The rows are grouped in 4 ways, from coarse to fine. Each group lies inside one group of the grouping before and may be the whole of it. The rows also spread widely along 15 directions, which tell nothing about the answers.
In the rows, zero is written as 128.
Known rows, each followed by its group in each grouping:
[150  83 150 115 133 105 137 121  88  85 139 112  81 123  90  67 171 137
 197 148  99 131  99 147 113 185 216 141 147  95 106 180 152 159 131  88
 109 146 142 183  79  96 112 159  93 157 127]
batog q_160 q_863 q_108
[158 150 113 134  97  55  96 108  95 119 147 170  76 161 120 184  83 131
 184 126 100  87 126 131  84 125 103  28 132 105  88 147 100  97 139  87
  57  67 143  99  92 102 160 154 114  96 118]
vol q_238 q_465 q_622
[ 84  95 138 123 140 145 110 143 145 172 139 152  96 126  63 125 120  96
 178 130 121 122 186 147 113 145 137 126 123 110 123 132  95 137 174 100
 194 148 130 138 142 149 112 153 142  94  91]
Muze q_229 q_566 q_848
[123 167 134 156 104 135  90 127  90 142 116 178  93 178 146 149  75 138
 141 104 139 121 159 131  90 134 159  84 173 157 128 132  79 131 122  83
 138 116 119  86 120  73 135 145 167 143 160]
vol q_243 q_451 q_710
[ 77 139 134 113 112 181  73 146 181 186 126 172 123 118 104 141 105  98
 109 115 146 124 199 113 120  69 112 119 106 154 130 121  75 142 164  66
 191 141 123 122 136 121 102 101 134 131 103]
vol q_238 q_447 q_430
[168 140 121  93 132 120 114 155 102 129  86  96 124  97 187  76 179 169
  90 138 128 131  87 115 167 135 115 153 133 118 152  81 180  91 136 160
 107 162 128 156 154  82 175  80 108 146 132]
vol q_238 q_465 q_47
[175  94 110 146 169 113 155 136 145 123 161  85  76 174 139 184 121  92
 144 131 140 106 145 191  94 136 151 108 130 110 146 190 174 112  91 138
 104 112  96 106 156 109  47 152 130 127 112]
vol q_238 q_818 q_103
[170 132 148 117 102 101 110 104 123  85 167 155 134  80  90 107 143 145
 174 132  89 129 130 116 105 130 123  84  89 125  71 186 147 166 121  71
 120 132 167 148  55 146 118 138  87 178 132]
Muze q_229 q_960 q_889
[ 65 128 156  81 159 134 116 145 126 164  58 155  85 151 159 152 142 131
  55 126 121 150 121 125 169 116 145 148 132 147 183  31 112 139 109 124
 110 139 130 159 138 100 199 114 146 107 135]
batog q_477 q_647 q_322
[127 137 169 133 173 174 135 172 140 167 117  91 103 129 127 150 113 103
  86 102 143 113 123 155 165 160 130 181 198 113 163  58 148 116  78 183
 120 133  96 124 190 173 128 147 175 108 167]
batog q_160 q_863 q_518
[173 122 137 100 122 118 119 141 201 132  93 114 134 138 165 152 152 161
  68 130 160 154 128 148 137 121  75 118 103 168 139 117 101  80 139 157
 154 177 133  83 143 135  58 151 149  88 102]
Muze q_56 q_698 q_436
[177 135 125 113 140 163 173 177 134 114 119 108 105 150 108 127 164 165
  68 121 129 119 131 108 151 190  26 161 160 131 104 110 136  55 128 182
 112 176 113 108 134 125 102  96 108 102 143]
vol q_243 q_84 q_50
[153 110 150 111 108 139 151 147 146 115 116  87 114 177 155 129 138 129
  65 115 127 117  78 119 158 107 129 150 165 114 142 106 123  93 109 155
  90 108 136 120 119 114 122 122 119 133 124]
Muze q_56 q_611 q_905
[ 84 127 112 124 128 234 155 177 165 151 125 100 129 157 125 138 124  75
  17 105 129 113 146  84 169  80  86 187 156 128 163 111 149 107 128 143
 105 114  95 142 147  98 110  42 104 153 143]
vol q_238 q_818 q_998
[ 94 131 145  93 158 166 138 136 169 140 117 163 128 115 102 166 145 119
  59 123 108 153 177 120 146 113  76 134  84 160 128 106 139 160  99 109
 154 154 136 141 121 165 130 104 130 147 148]
Muze q_929 q_782 q_965
[144  98  85 128 152  93 140 125 116 124 141  75 112 124 155 107 156 132
 137 170 122 126 109 132 119 131 123 128  88  88 126 133 167  91 140 150
 106 145 121 158 161  72 135 109 103 109  90]
Muze q_141 q_393 q_545
[162 166 193 150 114  81  84 121 105 102 143 165  83 112 137 140 114 152
 166 106 130 138 116 141 115 150 151  91 141 157 124 126 105 132  88 104
  77 134 137 116  77 124 110 156 117 123 132]
Muze q_929 q_315 q_995
[ 97 173 170 171 154 143 127 126  73 147 148 201  86 161 139 173  92 117
 158  75 133 123 151 169 135 117 165 133 166 161 229 109 140 146  57 135
 103  92 111  98 127 133 178 104 130 134 100]
batog q_160 q_5 q_774
[133 131  98 180  80 133 104 108 117 105 144  72 166 117 139  66  92 134
 158 139 151 122  78  82 112 146 114 139 160 100 103 143  74  59 182 168
 103 131 124 115 143  78  99 146 125  90 107]
batog q_477 q_647 q_119
[100 142 128  80 151 141 143 128 146 140  88 169 125 133 140 194 136 121
  36 122  90 143 155 120 155  98  69 103  92 153 149  85 164 150  95 121
 109 112 140 136 124 155 187 100 138 143 166]
Muze q_929 q_315 q_94
[166 149 123 131  98 134 112 135 116  99 102 130 143  95 126  75 152 182
 136 128 139 153 121  99 133 189  70 131 138 154 105 142 111  76 184 156
 136 194 133 115 112 108  97 132 115 103 135]
vol q_243 q_451 q_304
[103  97 119 192 168 116 168 109 111 124 177  86 102 192 139 148  89  97
 154 136 138 123 116 150 105 127 162 146 131  95 150 142 123 103  78 170
 112 100 108 115 162 100 112 147 130 110  88]
Muze q_229 q_566 q_139
[160 139 174 128 137 146 152 153 148 129 125 119 120 140 125 147 136 146
  89  98 138 127 114 136 166 150  71 156 163 138 147  86 123  86  98 192
 122 145 128  93 141 184 118 136 138  98 125]
Muze q_56 q_611 q_309
[139  96 128  92 147 106 126 145 150 140 146 106  91 123 105 135 155 115
 123 152 104 109 128 133 125 115 121 117  97  87  94 120 139 124 128 100
 114 131 134 163 128 123 126 119 100 118 102]
Muze q_56 q_954 q_990
[160 145 181 166 109 101 118 108  94  99 163 156 112 128 116 103 124 162
 203 105 139 136 115 139 120 150 144 125 145 144 137 147 100 118 110 138
 127 140 151 102  91 139 122 148 110 125  88]
Muze q_141 q_393 q_545
[154 170 155 170 107 153 101 125  71 119 166 110 133 125 148  88  89 131
 142 106 128  95  95 107 117 121 184 140 196 104 116 118 135 146  67 111
  97  96 124 129 125  94 163 114 135 203 170]
batog q_477 q_647 q_119
[100 139 110 104  96 132  99 134 122 118 104 148 132  84 137  83 160 138
  94 142  98 151 122  77 149 108 107 124  90 140 132 121 140 122 185  95
  93 154 135 175  89  70 151  68  76 127 116]
Muze q_56 q_698 q_436
[123 146 117 169 162 146 151 109 117 130 159 141 122 159 146 200  83  86
 122 104 124 119 154 173 111 106 148 111 136 141 186 163 181 155  53 135
  97  77 101  99 149 137 122 132 149 158 142]
batog q_160 q_863 q_108
[107 113 193 128 139 189 139 178 153 130 119  92  75 155  96 125 121  93
  59 106 123 132 125 116 149 160 178 182 202 124 103  96 111 151  90 112
 110 150 104 156 113 122  66 150 148 145 202]
Muze q_56 q_611 q_905
[102 118 125 131 145 117 166 106  65 148 106 168 109 193 138 156 106 129
 149 111  99 116 130 159 136 139 143 114 163 109 187  96 143 126 117 164
 153  81 143  99 162 151 237 147 168 120 118]
Muze q_56 q_611 q_905
[108  89 129 139 169 156 144 136 128 144 136  92 100 154 110 111 124 104
 125 147 124 133 155 148 100 158 198 154 146 101  99 138 132 162 105 105
 187 157 108 150 166 102  92 161 171 159 164]
Muze q_56 q_954 q_990
[131 177 136 143 110 126  55 115 123 152 125 112 185  33 143  81  96 145
 145 133 141 124 105  80 143 120  80 127 127 105  87  66 110 109 155 154
 147 143 139 132 176 157 179 136 151 123 153]
vol q_238 q_818 q_998
[138 125 128  83 148 114  65 192 121 198 118 115  43  97 114 153 123  79
 132 139  99  75 164 159 116 143 156  83 156  71 110  79 166 134 153  71
  99 119  99 175 171 108 151 127 151 105 161]
Muze q_929 q_315 q_995
[136  68  94  76 156 141 127 169 160 166 144 126  58 142  68 151 162  81
 155 150 107  92 194 182  91 138 155 103 112  90 122 187 160 141 165  56
 152 137 109 160 137 104  73 124 115 118  89]
batog q_160 q_5 q_774
[189 136 151 126 158 108 117 136 123 112 122 108 113 102 179  94 174 181
 121 140 155 160 124 159 123 163 148 143 109 154 136 128 157 122  84 140
 153 204 120 129 144  97  88 127 134 157 128]
Muze q_929 q_315 q_94
[144 136 152 160  92 175 124 148 143 112 144 120 127 161 137  54 150 185
 109 120 181 151 130  90 123 136 119 185 145 167 115 138  44  75 138 130
 178 207 126 100 108  52  54  89 107 136  82]
Muze q_141 q_393 q_545
[151 171 155 118 113 102  39 118 169 157 122 137 137  73 163 188  73  94
 109 116 127 120 146 149 108  75 142  48 114 142 111 110 135 171  98  77
 110  95 133 116 140 161 115 177 184 151 186]
Muze q_929 q_315 q_995
[ 94 116 103 133 133 138 156  77 165  91 136 125 196  96 136 151 124  95
  86 135  97 169 126 108 143  72  88 120  47 148 150 175 183 160 114 146
 109 104 151 145 106 161 122 122 103 162 128]
Muze q_229 q_566 q_848
[ 83 117 184 154 118 152 144 122  90 121 129 172  86 190  90 116 108 125
 177  90 130 131 117 140 136 151 188 162 196 135 180 126  71 130 117 132
 131 107 140 114  94 132 148 151 125 112  91]
batog q_160 q_5 q_774
[ 42 104 148 139 180 192 145 163 153 174 129 102  74 179 121 175  97  42
  64 113 133 119 150 132 152  90 175 181 158 112 177  85 134 149  84 127
 107  97  86 160 166 108 117 103 136 132 142]
vol q_238 q_818 q_998
[146 104 158  90 152 100 109 146  91 130  74 105  62 153 167  94 160 155
 122 148 126 142 100 152 125 169 228 133 160 116 122  95 136 151 106  97
 133 161 131 169 130  60 148 162 152 160 171]
vol q_243 q_451 q_304
[134 170 178 154  76 122  57  99 113 115 125 125 147 123 163 110  64 128
 135 108 140 128  86  98 116  89 194  99 171 136  96 113  75 160  96  87
 107  88 151 119  98 109 140 174 158 183 185]
vol q_243 q_451 q_304
[135 167 157 139  80 169  79 135 154 119 151 108 172  61  99  79 107 132
 111 117 131 117 100  62 143 117  87 149 152 117  66 108  89 118 137 115
 104 136 138 142 105 146 111 121 112 141 160]
batog q_160 q_863 q_518
[169 131 165 129 110 153 153 134 153  93 152  90 149 141 141 103 148 154
  70 115 136 129  81  96 156 104 100 169 139 129 110 121 121 104  79 154
 109 135 144 119 102 133 103 102  96 166 122]
Muze q_56 q_611 q_905

New rows, each followed by its group in each grouping:
[136  97 123 132 133  99 180  99 116  71 149 149  88 198  97 144 138 160
 134 147  96 142 131 118  85 163 119  99 100 129  68 179  98 127  97  96
 118 136 151 123  62  89 107 151 104 141 126]
Muze q_229 q_960 q_889
[182 128 174 115  97 115 112 135 123  98 166 121  91 129  86 136 120 115
 156 108 100  85  98 127 117 132 150  99 173  98  87 155 126 142  98  84
  55  83 150 138  61 144 112 151  97 155 143]
batog q_477 q_647 q_119
[ 80 153 120 168 116 144 103 143  86 168 152 162  81 158  85 154  57  86
 171 105 113  82 162 112 109 136 117 102 183  95 121 106  91 102 155 111
 103  79 107 114 145 111 169 121 136  89 129]
vol q_238 q_465 q_622
[117 146 130 128 123 167 122 145 127 162 136 150 143 106  75 128 112 124
 147 106 124 101 148 118 146 147  52 141 160 107 136  95 111  89 160 165
 151 124 131 106 160 190 167 121 138  81 105]
batog q_160 q_5 q_774
[112 121 141 150 133 155 165 123  93  99 107 144 116 133  85 130 119 111
 155 101 103 146 126 146 140 205 134 146 186 135 168 157 155 127 144 174
 105 127 123 123 116 166 121 173 143  98 159]
batog q_160 q_5 q_774
[ 87 141 130 139 137 169 152 131 128 136 143 152 117 165 103 173  95 100
  75 111  98 117 155 103 128 106 101 125 139 126 116 112 123 143  91 112
 114  96 122 123 123 134 153 107 135 146 162]
Muze q_56 q_954 q_990
[144 172 102 141  75 184 104 156 112 147 137 131 158 114 122 109  96 125
 101 102 119  89 143  86 134 122  54 119 176 115 118 112 125  79 170 141
 125 110 121  99 152 123 158  80 138 133 149]
Muze q_929 q_782 q_965
[ 85 130 120 135  89 146 131  83 123  87 140 146 187  83  98  98 120 110
 133 128  87 150 114  70 146  97  90 123  92 128 123 160 139 144 161 127
 104  99 164 157  80 155 162 105  83 151 122]
Muze q_929 q_315 q_94
[ 85 188 119 184 125 157  89 123 123 167 142 183 152  83 123 151  75 110
 157  94 151 133 182 119 134 115  54 118 119 165 182 114 114  94 164 165
 144 133 104  85 169 157 135 103 134  76  94]
vol q_238 q_447 q_430
[163 166 171 114  87  89  52 137 110 142 109 195  71 152 180 160 110 137
 152  91 143 117 137 168 114  81 192  59 149 175 184 135 106 143 118  56
  97  99 137  96  81  79 132 129 126 150 104]
vol q_243 q_84 q_50
[ 72 118 169 144 163 106 132 122 108 131 132 138  65 159 102 130 117 134
 150 136 128 139 114 110 131 156 142 152 133 113 109  72  68 113 103 134
 109 141 128 151 122 111 154 146 111  82 109]
vol q_238 q_447 q_430
[107 105  96 124 152 159 169 175  90 155 124 139  49 215 127 142 137 116
  98 126 107 101 165 142 116 150 143 136 159 108 159 120 145 102 126 114
 127 128  97 133 146  46 151  77 125 127 116]
Muze q_229 q_960 q_889
[119 124 111 130 102 122 136 105 124 117 129 176 104 198 114 171 102 134
 134 119 117 117 146 127  95 120 110  80 131 144 130 160  76 110 136  97
 114  96 144  89  89  97 130 140 127 113 101]
batog q_477 q_647 q_119
[148 135 129 140 141 133 192 105  84  82 125 160 117 176 128 155 134 151
 121 106 101 137 127 137 131 157 104 124 142 150 154 163 171 126  84 161
 107 111 139 100 102 138 153 125 116 160 148]
vol q_238 q_447 q_430
[114 142 124 152 146 124 123 101 137 119 139  82 181  80 167 123 114 111
 110 133 139 147  84 106 161  88  93 151  93 120 160 105 161 110 107 194
  89 112 130 142 161 149 147 115 105 122 111]
vol q_243 q_451 q_710
[106 113 163 167 121  87 132  71  94  94 151 133 129 157 120  99 105 151
 208 130 137 142  69 125 118 135 171 140 137 111 135 129  62 114 106 153
 119 105 162 118 104 131 159 178 115 105  69]
batog q_160 q_5 q_774
[160 137 142 163 140  96 123  81  88 107 151 132 147 104 116 134  94 126
 215 119 119 129 125 161 103 162 148  93 139 117 122 169 158 153 106 149
 142 106 145 106 138 184 139 199 155 146 149]
vol q_243 q_451 q_710
[ 51 138  95 111 146 182  96 139 142 169 100 156 140  86 152 118 143  96
  72 134 126 157 177 110 146  79 132 146  78 162 195 114 159 158 155  92
 141 158 105 174 147  71 143  53 113 147 111]
batog q_477 q_647 q_119
[108 132 148  98 109 109 152  94 156 112 120 189 140 151 102 210 113 118
  95 103  85 132 125 116 156  81  44  79  94 146 144 119 117 128 120 137
  87  68 175 100  77 210 179 140 108 102 107]
Muze q_56 q_611 q_905
[ 98 149 135 143 164 130  84 153 149 195 160 167  88 104  95 171 102 108
 155 126 145 113 206 148 107 130  78 105  99 128 128  91  96 108 133 111
 163 154 102 115 175 146 117 114 140  68  84]
Muze q_929 q_315 q_995
[176 148 150 111 145 141 147 151 119 125 109 156 112 115 114 155 149 143
 121  95 117 127 152 161 152 173  76 125 156 151 160 131 184 116 116 166
 128 146 128 100 133 184 126 131 136 128 150]
vol q_238 q_465 q_622
[109 142 123 122 107 178 134 153  92 150 111 155 138 139 126  62 153 169
 109 116 126 125 136  89 157 136  92 173 155 128 150  85 105  88 168 148
 181 164 134 124 146  99 192  61 118 131  97]
Muze q_56 q_954 q_990
[102 103 100  97 121 120 121 124 123 146 156 137 120 119  92 117 139 104
 145 151  82  97 138 104 123  81 113 105  86  75 103 130 138 135 160  81
 125  95 149 171 118 116 187  85  83 137  84]
Muze q_56 q_954 q_990
[144 150 121 153 168 139 177 118  99 102 142 139 130 142 131 134 145 176
 107 126 130 143 130 120 131 177  58 154 121 146 136 118 144  93  76 184
 119 166 120 105 138 124 143 103 117 123 124]
batog q_477 q_647 q_119
[ 86 123 147 137 105 153 125 130  66 120  97 155  93 157 136  97 119 103
 149  99 104 131 106 138 147 138 226 147 197 132 207 137 146 155 143 111
  89  92 127 154  97  84 172 124 123 151 137]
batog q_160 q_863 q_518
[168 154 126 129 119 136 108 136 136 113 142  63 153  94 163 101 124 141
  73 141 129 110  71  88 140 114 107 145 141  97  83  95 146 107  86 139
  70 124 123 148 141 102 135 111 120 160 173]
batog q_160 q_863 q_518
[127 157 127 167 101 143 116  98 145 129 125 131 195 116 152 132  79 138
 121 107 147 144 122 114 133 113  73 119 129 149 144 117  98  97 137 185
 164 122 143  71 158 171 132 159 171 113 125]
Muze q_229 q_960 q_889
[134  99  87 111 136 152 144 137 150 140 122  97 133 148 120 116 142 131
 110 150 133 119 135 130 116 139 102 141 125 103 117 140 122  92 151 140
 159 147 122 124 164 104 110 126 138 113 108]
batog q_160 q_5 q_774
[124  99 169 133 166 125 142 128 128 143 155 121  88 161  75 109 133 157
 164 147 137 126 150 134 102 176 142 153 135  99  58  99  66 132  93 117
 207 175 143 129 146 140 125 172 157 123 122]
Muze q_141 q_393 q_545
[179 176 195 172 124 102  89 133 102 116 162 106 120  77 154 117 102 134
 158  97 141 120  82 140 145 143 148 132 172 121 137  95 147 119  74 164
  71 125 120 117 131 160 122 153 128 128 145]
Muze q_56 q_611 q_905
[ 93 137 142 130 138 157 141 133  97 146 126 181  98 139  68 162 101  98
 151  99  91 110 171 131 132 154 108 115 163 122 138 123 142 145 136 123
 132  99 129 124 125 175 174 136 138 122 154]
vol q_238 q_447 q_430
[143  92 105 140 156 179 174 127 125 113 132  53 157 122 116 102 129  93
 118 135 116 125 113 148 129 165 160 173 169  88 135 167 200 141 110 174
 145 125 112 145 177 148  99 160 161 166 177]
batog q_160 q_5 q_774
[112 178 158 147 127 106  66 134 153 163 103 176 114  79 147 203  80  97
 126  91 138 146 160 160 142 125  91  76 126 175 185  92 125 118 146 147
  93 129 108  92 147 178 107 170 165  49 135]
Muze q_56 q_611 q_905
[104 110 111 128 160 133 132 166 154 160 144  86  68 164 132 189 105  65
  71 137 114  97 136 135 124 101 129 121 132  89 127  99 143 108 105 117
  61  96  89 150 159  89 107 111 124  96 133]
Muze q_56 q_954 q_990
[161 140 139 181 144 104 143 107  70  98 154  74 133 117 160 114  96 119
 153 124 113 120  73 140 128 162 169 134 173  87 130 124 186 126  75 182
  76  99 117 130 157 134 152 166 147 149 175]
Muze q_56 q_611 q_905
[174 114 113 115 126  98 135 122 132 107  86 110 113 158 172 149 130 147
 101 137 121 145 118 160 109 161 138  90 133 141 127 149 148 114 126 140
 123 142 132 103 134 101  99 185 174 128 168]
Muze q_229 q_566 q_848
[161 137 124 116 134 116 121 117 135 112 122 142 137  99 158 139 153 138
 124 122 128 143 131 145 139 107 104 111  90 155 170 159 181 127 123 137
 114 136 135 121 120 132 119 107 102 149 106]
vol q_238 q_818 q_103
[105  96 111 138 140 134 168 120 113 123 155 123 112 142  58 140 118  99
 161 138  88 111 147 119 118 161  91 122 131  84  98 146 139 117 152 143
 122 110 136 141 130 157 147 143 119  97 125]
Muze q_141 q_393 q_545
[136 123 129 138 118 155 120 154 106 119 117 102 109 113 119  72 140 130
 124 133 116 135 128 116 124 180 161 150 169 117 109 138 144 124 157 120
 131 170 109 152 129  82  96 130 135 138 169]
Muze q_56 q_698 q_436
[161 168 198 140 114  90  17 159  91 181 146 100  94  59 132  69  94 139
 217 119 159  85  89 129 132 146 176 126 193  73  95  37  80 107 137 121
 126 135 129 144 169 137 171 162 146  99 122]
vol q_243 q_451 q_710
[ 97 180 169 151  88 212  99 155 122 130 146 166 153  60  70 111  98  88
 116  71 104 124 159  86 165 131  85 150 178 151 146 123 143 146 151 127
 108 121 124 135 100 187 129  90 114 145 170]
Muze q_929 q_782 q_965
[125 145  52 125 141 172 153 137 153 120 114 131 145 131 142 156 140 135
  38 146 120 144 170 103 117 137  37 121  88 158 120 156 161  97 138 129
 111 164  94 120 143  73  92  79 123 126 159]
batog q_160 q_863 q_108
[104 181 130 182 135 156  90 129  92 152 164 147 138 116 154  76 107 164
 138 127 168 133 148  87 116 112 115 161 119 143 124  91  81 105 102 123
 169 170 107 118 157  61 153  62 114 151  98]
vol q_243 q_84 q_50
[187 155 143 139 149 143  79 164 104 147 161  84 111  58 129  78 135 137
 153 134 140 100 136 140 108 172 161 143 162  97  89 117 169 140  98 107
 135 176  97 155 166 103 102 124 144 168 169]
batog q_477 q_647 q_322
[146  91 147 117 147 141 186 107 100 122 133 102 154 157 113 109 140 129
 165 113 114 108  80 162 161 136 143 171 172  80 182 121 165 121  98 205
 156  82 163 116 161 207 201 153 139 144  90]
batog q_160 q_5 q_774
[114 125 132 119 140 184 134 153 128 151 154 127 141  96 110 105 144  94
 111 113 107 115 155 125 154  92 128 161 120 114 164 134 192 156 117 119
 147 123 126 160 137 145 150  67 102 182 115]
Muze q_229 q_566 q_139
[151  78 117  61 172 120 178 158 146 141  96 133  67 184 109 152 194 154
 100 146 115 124 153 161 136 161  88 134 110 118 131 121 144  96 132 136
 160 164 136 130 140 122 131 117 116 107  93]
vol q_238 q_465 q_622
[175 153  92 164  52 124 103  87 124  85 146 105 197 115 188  97 101 136
 129 123 135 130  93 101 110  69 122  91 116 142 136 196 141 105 150 131
 100  95 148  96 108  82 109 116 117 174 120]
Muze q_141 q_393 q_545
[144 140 134 115  98 122  81 143 147 126  98 143 105 132 165 118 139 146
 106 125 152 148 134 125 121 113 139 107 120 172 143 142  96 109 157  91
 119 162 124 120 100  58  80 117 115 126 112]
vol q_243 q_84 q_50
[114  51  92  70 150 102 165 112 151 130  88 128  83 209 135 172 156 105
 115 155 105 133 142 171 112 104 167  94  92 116 154 170 144 139 144  98
 146 103 147 139 124  93 126 152 130 134  96]
vol q_238 q_465 q_47
[164 165 121 109 118 123 126 120 106 120 121 142 148 115 164 150 128 144
  95 112 105 110  98 125 149  97  89 105 131 126 159 109 180 119  92 145
  74  86 143 117 126 140 200  96 118 155 138]
batog q_160 q_5 q_774
[ 73 144 152 164 134 191 139 136 103 134 130 119 160  82  91  77 115 111
 124 109 119 144 125  85 172 165  94 196 166 117 148  83 134 114 145 193
 140 147 122 150 157 172 162 108 129 112 145]
Muze q_929 q_315 q_995
[160  79 110  69 153  94 174 139 119 141 111 129  78 184 130 171 171 127
 125 137  94 102 131 178 138 122 114 102 114  96 169 126 183 108 129 142
 120  99 150 129 141 137 183 120 118 112  82]
Muze q_141 q_393 q_545
[152 108  63 110 108 116 129 133  97 131  90 105 115 166 189 119 136 126
 108 146 112 115 119 146 112 124 150  91 138 109 165 151 172  93 171 130
 114 108 121 126 159  47 153 112 144 137 127]
Muze q_929 q_315 q_995
[136 120 105 127  89 110 133 103 123  98 123 155 109 195 157 162 112 122
 108 124 104 129 128 133  97  86 158  69 119 148 141 186 125 135 126  78
  91  83 141 105  76  65 116 128 118 157 123]
Muze q_56 q_698 q_436
[135 118 106 155 127 145 158 109 121  84 120  55 169 104 158 101 123 102
 100 132 119 145  75 108 152 134 126 159 140 112 147 155 193 109 130 197
  76 114 120 147 147 124 108 135 116 145 163]
vol q_238 q_447 q_430
[147 135 128 102 102 104  72 163 125 162 144 161  61 117  77 145 116 115
 165 131  95  81 169 130  94 142 116  60 142  95  70 125 106 119 177  48
 110 123 125 137 108 109 127 132 121  94 129]
Muze q_56 q_698 q_436
[110  91  78  95 159  87 161  85 125 132 111 117 135 149 133 195 114  93
 120 154  80 112 113 148 126 106 100  78  90  83 147 124 178 131 123 151
  89  58 150 139 156 159 206 159 142 107 121]
batog q_477 q_647 q_119
[ 96 113 127 141 189 132 186  94 100 100 131 109 150 131 143  85 168 172
 112 156 129 170  92 111 155 152 116 202  90 123 148  98 148 121  70 189
 142 168 135 158 150 118 180 103 103 141 102]
batog q_160 q_863 q_108
[ 96 106 102 135 129 178 147 158 104 139 105 142  68 209 101 121 117 127
 101 134 118 127 184 123  88 192 152 131 179 130  99 142  86 117 152  89
 175 164 101 119 137  46 100 133 171 131 174]
Muze q_929 q_782 q_965
[ 74  98 108 156 148 207 176 147 126 151 141  81 116 201  84 116  91  97
  92 133 128 101 135 100 121 161 130 189 198  76  95 102  85 102 117 151
 158 117 101 129 179 106 130 136 166 121 160]
batog q_160 q_863 q_518
[158  96 172 125 135 160 150 152 124 131 151 117  95 151  84 100 151 124
 163 109 129 115 147 162 128 159 171 162 174 115 135 154 138 141 116 126
 177 148 136 127 125 151  96 143 134 156 115]
Muze q_141 q_393 q_545
[ 23  92  89 120 156 148 152 111 165 134 107 145 119 150 110 157 135  93
  83 151 118 168 153 101 137 106  90 142  61 147 166 127 100 115 164 129
 108 141 120 160 120  88 118 100  94  69  75]
batog q_477 q_647 q_119
[185  90 156  96 155  66 157 111  87 107  82 117  96 162 174 121 171 168
 159 132 114 144  83 200 137 170 198 120 148 120 178 124 175 134 101 167
 145 135 157 119 142 141 167 191 161 138 121]
Muze q_56 q_954 q_990
[166 107 109 100  92 112 118 117 138 119 108 120 126 126 133 180 106  62
 148 106  90  98 121 173 127  95 152  58 149 112 172 197 203 144 168 119
  76  43 143 119 116 166 117 173 136 140 145]
vol q_238 q_447 q_430
[174 138 133 101 121 103 137 117 103  95 100 168 123 111 150 149 159 147
 128 111  96 145 130 161 140 144 111  86 116 160 179 161 200 137 126 137
  98 123 148 119  96 150 149 127 118 147 135]
Muze q_929 q_315 q_94
[101 123 145 150 170  97 138 126 128 127 156 146  64 185 140 154 133 156
 124 142 151 147 139 133 110 132 117 136  87 144 133  99  67  91  76 126
 118 162 118 118 124  71 114 106 100  87  61]
Muze q_929 q_782 q_965
[211 123 173 121 126  93 146 128 117  95 157 119 112 131 103 106 154 187
 167 125 121 114  98 138 123 179  95 123 142 107  76 128 117  99  94 152
 138 151 162 105 103 169 126 163 117 131 114]
Muze q_229 q_960 q_889
[109 191 156 174 146 137  99 127 117 148 120 149 128 116 176 182  70 111
  85  94 136 143 139 137 136 114 128 116 149 165 170  77 140 140  69 151
  97 117 100  98 161 138 141 139 177 126 181]
Muze q_56 q_954 q_990
